There are 4 ways to turn a row about zero (a turn may also mirror it). The second row of each pair is the first, turned, with some noise. The first 36 pairs use one turn. New pairs use 3 turns, one after the other, and a turn may come again.
Some pairs, each with its turns in order after it:
[ -6 -25 -15 -22  -5 -21   9   9]
[33 26 -4 15  1  5  0  9]  Z53

[ 30 -28  -5  18   0  32  -4 -25]
[-49  21   3  23 -14  -1  12  -8]  Z959

[ 23   9 -12  -7   1  29   6  11]
[ 15 -20  27  -8  -6  -1  10  16]  Z928

[ 42  -7 -17  22   9 -21 -18 -10]
[-33  -9  15  -9 -13 -20  -8 -40]  Z959

[  2 -21 -27  -4  14  21  24  -3]
[ -5   4  29 -18   7  29  -2  17]  Z928

[ 13  11   6  55  -2 -32 -39  -6]
[-20 -25 -60  -1  -3  -3  31 -23]  Z928

[  8 -11   8 -13  -2  22 -37  10]
[-16  28 -22  -7   1  -4 -26   4]  Z959

[  3  -6 -16  -5  -6 -38  21 -20]
[  0 -21  36 -22  -4   0  18  -4]  Z959

[-13  10  16  -8 -15   5 -14  -1]
[ -5  -4 -13  18  14  13   8   5]  Z146

[ 10 -16 -21 -15 -14 -10  -6 -21]
[-15  19   1 -13 -20   8   6  24]  Z146

[  8  -9  21 -33 -14  -2 -27  12]
[-17  -4 -21  23 -12  33 -15   2]  Z146

[-25  15 -19  -5  13  -6  13  10]
[ 20  30  -4 -14   8   3   5   9]  Z928

[ -5  19 -11  11  -2   4 -21  24]
[ 30 -11 -22  -2  -5   4  15   6]  Z928

[ 27  19 -19  34 -14  16   0   5]
[-30 -26  12 -12   2 -31  20  -7]  Z146

[ 27  18  -2  20 -16  -2 -13  -1]
[-36 -13  15   9   1 -13  14  -5]  Z146

[-11 -19  12 -21  10 -23  12 -23]
[ 0 -6 38 -5 -5 10 -7 26]  Z959

[ -3  -4   6  12 -24  -2  -3  -8]
[-18 -14  -8  -3   9  13   7   1]  Z959

[  1 -22   7  12   6  -6   3  16]
[ 11   0  -8   9  14 -19  14   2]  Z53

[  2 -13   5   8  13 -14 -16 -14]
[-16 -10  14   2   0 -13 -15   4]  Z959

[ 11  26  21  24  27   1 -14  10]
[-30 -23  14   0  22  -5  19 -17]  Z53

[-21  20  25 -16  11  12 -17  17]
[ 37   8   5  23  -9  -3   1 -21]  Z928

[-37  -4  12 -21 -33 -23 -12  17]
[ 14  13 -32  46  -7  13  14  13]  Z146

[ 28   7 -23  -7  13  10  24 -14]
[-10  -3  30 -33  -7  -6  14  14]  Z928

[ 23  -5  10  19   8  -6 -22  17]
[-11 -11 -16   8  18  -1  28 -11]  Z53

[-23 -30  15   8 -10  10  -2   4]
[  6  10 -25 -10  10 -29 -12  10]  Z53

[ -4   9   9  30   0 -10   9 -17]
[  2  13  22   3  18  -9  20 -15]  Z146

[ 14  21   8 -31   4  17   1  -1]
[ 14  17 -12  -6 -33   8  -6   7]  Z959

[ -5  12 -12  -6  -5   4 -23   7]
[-3 -3 -9 -9 10 24 -7 -9]  Z53

[  7  14 -23   3  12  19   5   7]
[  6 -25  13  -9   4  17  -1  11]  Z53

[-18 -14   8 -16  12   4  14 -29]
[-17  29  20   5  -6  12 -14 -12]  Z928

[-32   0  -4  -9  17 -46 -17  18]
[ 14  40  16   0  36   3   5 -25]  Z53

[  3 -12  -7  -2 -12 -15   5 -24]
[ -7  23  10  -6 -11   8  15   9]  Z146

[-32 -38  33  -7  10   5  12 -12]
[ -9  29  -3   0   8 -48 -17  22]  Z53

[-13  -3   9  49  -5  18 -21 -18]
[-22  -7 -22  26 -10  29  35  -5]  Z928

[ 11  27   8  -6  46  28   8 -29]
[  7 -17  33 -33  38  14 -26   3]  Z146

[-15 -13   6  -6 -20  10 -15   5]
[-12  10 -13  -9  18  10  -4  17]  Z959

New pairs. What belongs after each?
[  5   5  18  22   0  -5  -6 -20]
[ 22  -3   6   0 -21   9   3 -16]  Z928 Z146 Z959

[-16  24  18 -11  25  -3  19  11]
[29 22 17 15 16 -5 -2 15]  Z53 Z53 Z146

[  9  15   9  30   7 -23 -10 -12]
[ 13  19   0  -3 -23 -17  19  19]  Z959 Z146 Z928

[ 10  -1  -3   5  19 -22 -24  16]
[ 22 -17   4   0  23  -6  11  19]  Z959 Z53 Z146

[-20  -3  36  -1   3 -13   6  -5]
[-21   7  30   9  15 -11   2 -10]  Z928 Z146 Z53

[ 23  15  -3   2  18 -14  15  10]
[  9  14  13   5   8 -22  14  19]  Z146 Z53 Z146

[ 3 19  6 -2  9  4 22  0]
[  9 -15   5   5  20  -4  11 -10]  Z146 Z53 Z959

[ 14 -13  -4  13  10  31  11 -22]
[  6 -40   0  -6  21  -4   4   7]  Z928 Z959 Z53

[ 20   1  -5 -12 -37  37  -9   2]
[ 13 -37  14  26 -26   2 -19  -9]  Z959 Z53 Z928

[-25  20  14 -37   8   4 -16  18]
[-11 -31   2 -13   6  -3 -43   6]  Z959 Z928 Z928

[-18  -1 -16   2 -19 -10  35  -6]
[ -1  -1  -7  12 -10  22  38   4]  Z928 Z959 Z53

[  2  16   5 -11   0 -23  -3   1]
[ 11 -12 -17   4  14  10  -9  -5]  Z928 Z146 Z959

[-8 27  9 -9 -7 21 -1 10]
[ -6  11  -3 -27  11  14  15  -1]  Z928 Z959 Z146

[-10  -6  -7  11   8  11   9   2]
[-15   3   5   2  10  -9  -6  -8]  Z959 Z53 Z928

[ 10 -26  29  15   8   0   0  11]
[-17  -6  22  -2   7 -32   9 -14]  Z53 Z53 Z928

[ 19  -4  -8 -19   2  -1  28   1]
[-5 20  8 27  2 16  6  9]  Z959 Z146 Z959

[  7  -6 -13   3 -13  12  27   3]
[ -8   0 -16 -11 -10   9  26   7]  Z928 Z146 Z53

[ -2  -2 -12   3   4   3  18  17]
[ 21  -7  11  -7  -1 -13   5  -2]  Z53 Z53 Z53

[-16 -20  -6 -17   2  -8  28  -5]
[  0   2   5 -28 -20 -20   6  17]  Z53 Z53 Z53

[ 15 -20  16   4  -1  31  -2  29]
[ 22 -19   7  11 -35  -6 -21   0]  Z959 Z928 Z53

[-26 -16 -11 -16  26 -19  14 -20]
[-34   4  -2 -11  -2   5  19  35]  Z146 Z959 Z146

[  1 -23   9 -19  -1  -2  30  13]
[ 5 33  9 17 16  0 20 -6]  Z53 Z146 Z146

[ 12  13 -14   2 -26   2   8  -2]
[  7   3  18   9  16 -18  10  10]  Z959 Z959 Z928

[ 12 -21  42 -21  10 -15   6  -3]
[  7  17  47  16   1  -8   0 -21]  Z53 Z146 Z146

[-19  -5  -5  11   8  27 -15 -37]
[-14  -3 -31  13 -15 -31 -20  -9]  Z53 Z53 Z959

[  8   1  -1  -7  13 -38   4   2]
[-20  -4  -1  17   2  15   6  30]  Z928 Z928 Z146

[-20  -2  -3  29 -14   5  20  -1]
[ -2 -21 -20 -10   2  -5 -28 -18]  Z53 Z146 Z53

[-12  -5  19   5  28   3 -28 -22]
[-12 -14  17 -14  -7  24  34   9]  Z146 Z928 Z146

[-13  -7 -10 -35  -7  -8  28 -14]
[ -8   6  17  -8 -36  -4  23  22]  Z146 Z959 Z928

[ -9   8 -22   1 -25  -5  -1  -1]
[-10   0  -5 -12  24  22  -6   4]  Z53 Z928 Z959

[-45  -5  -1  -1  22  24  11 -26]
[-29 -32 -21 -25 -27 -15  -2 -12]  Z53 Z928 Z928

[-16   0  10 -11  14  -2   8  -4]
[ 5  6 -2  3 -1 -9 18 16]  Z959 Z928 Z53

[ -2   0   4   6 -13   3   6  -5]
[-6  9  4  6 -3 -1  7  3]  Z928 Z53 Z53

[  7 -23   2  20  32  16   4  -2]
[ 22  -6  28 -23 -20  -3   4   8]  Z959 Z928 Z53

[-26  29  18  -8 -26   3  10  -8]
[  2 -18  26 -27  28  -2 -17  -3]  Z53 Z146 Z53

[ -3 -17  13 -14 -16  -2  27 -13]
[-13   1  26 -24   5 -14  14  10]  Z928 Z928 Z146

[ 14  15 -17   8  17   2   0   1]
[ 11 -21  -5   8 -10 -16   4  -2]  Z146 Z53 Z959

[  9 -15  36  33 -19  18  -5  28]
[ 16 -43  20  -7  35 -12   9 -18]  Z959 Z959 Z959

[-13 -51  -9 -18   4 -40  -6 -17]
[-54 -21 -23   5   8 -14 -29 -14]  Z959 Z959 Z146

[-15 -11 -14  11  30 -43 -21 -36]
[ -8 -29  34 -19 -29  11  31 -30]  Z146 Z928 Z959

[-27   2  13  -7 -15 -10  -8  18]
[ 10 -23  12  -8  12   2 -17  19]  Z928 Z146 Z959

[  1  -1  -5   2  10 -27  -2 -13]
[ 16  -5   9  16 -19  -6   9  -1]  Z928 Z53 Z928

[ -1  11  20  -6 -18 -36 -24  -7]
[  8   6   5  37 -21 -16 -29   4]  Z53 Z53 Z928

[ -2  -3 -15   2  28  11 -16 -10]
[ 6 33  3  7  5  5 14  8]  Z928 Z146 Z959

[-21  -9   5 -10  -4  18   2  12]
[ 16  19 -12 -15 -11  -1  -1   0]  Z928 Z53 Z146

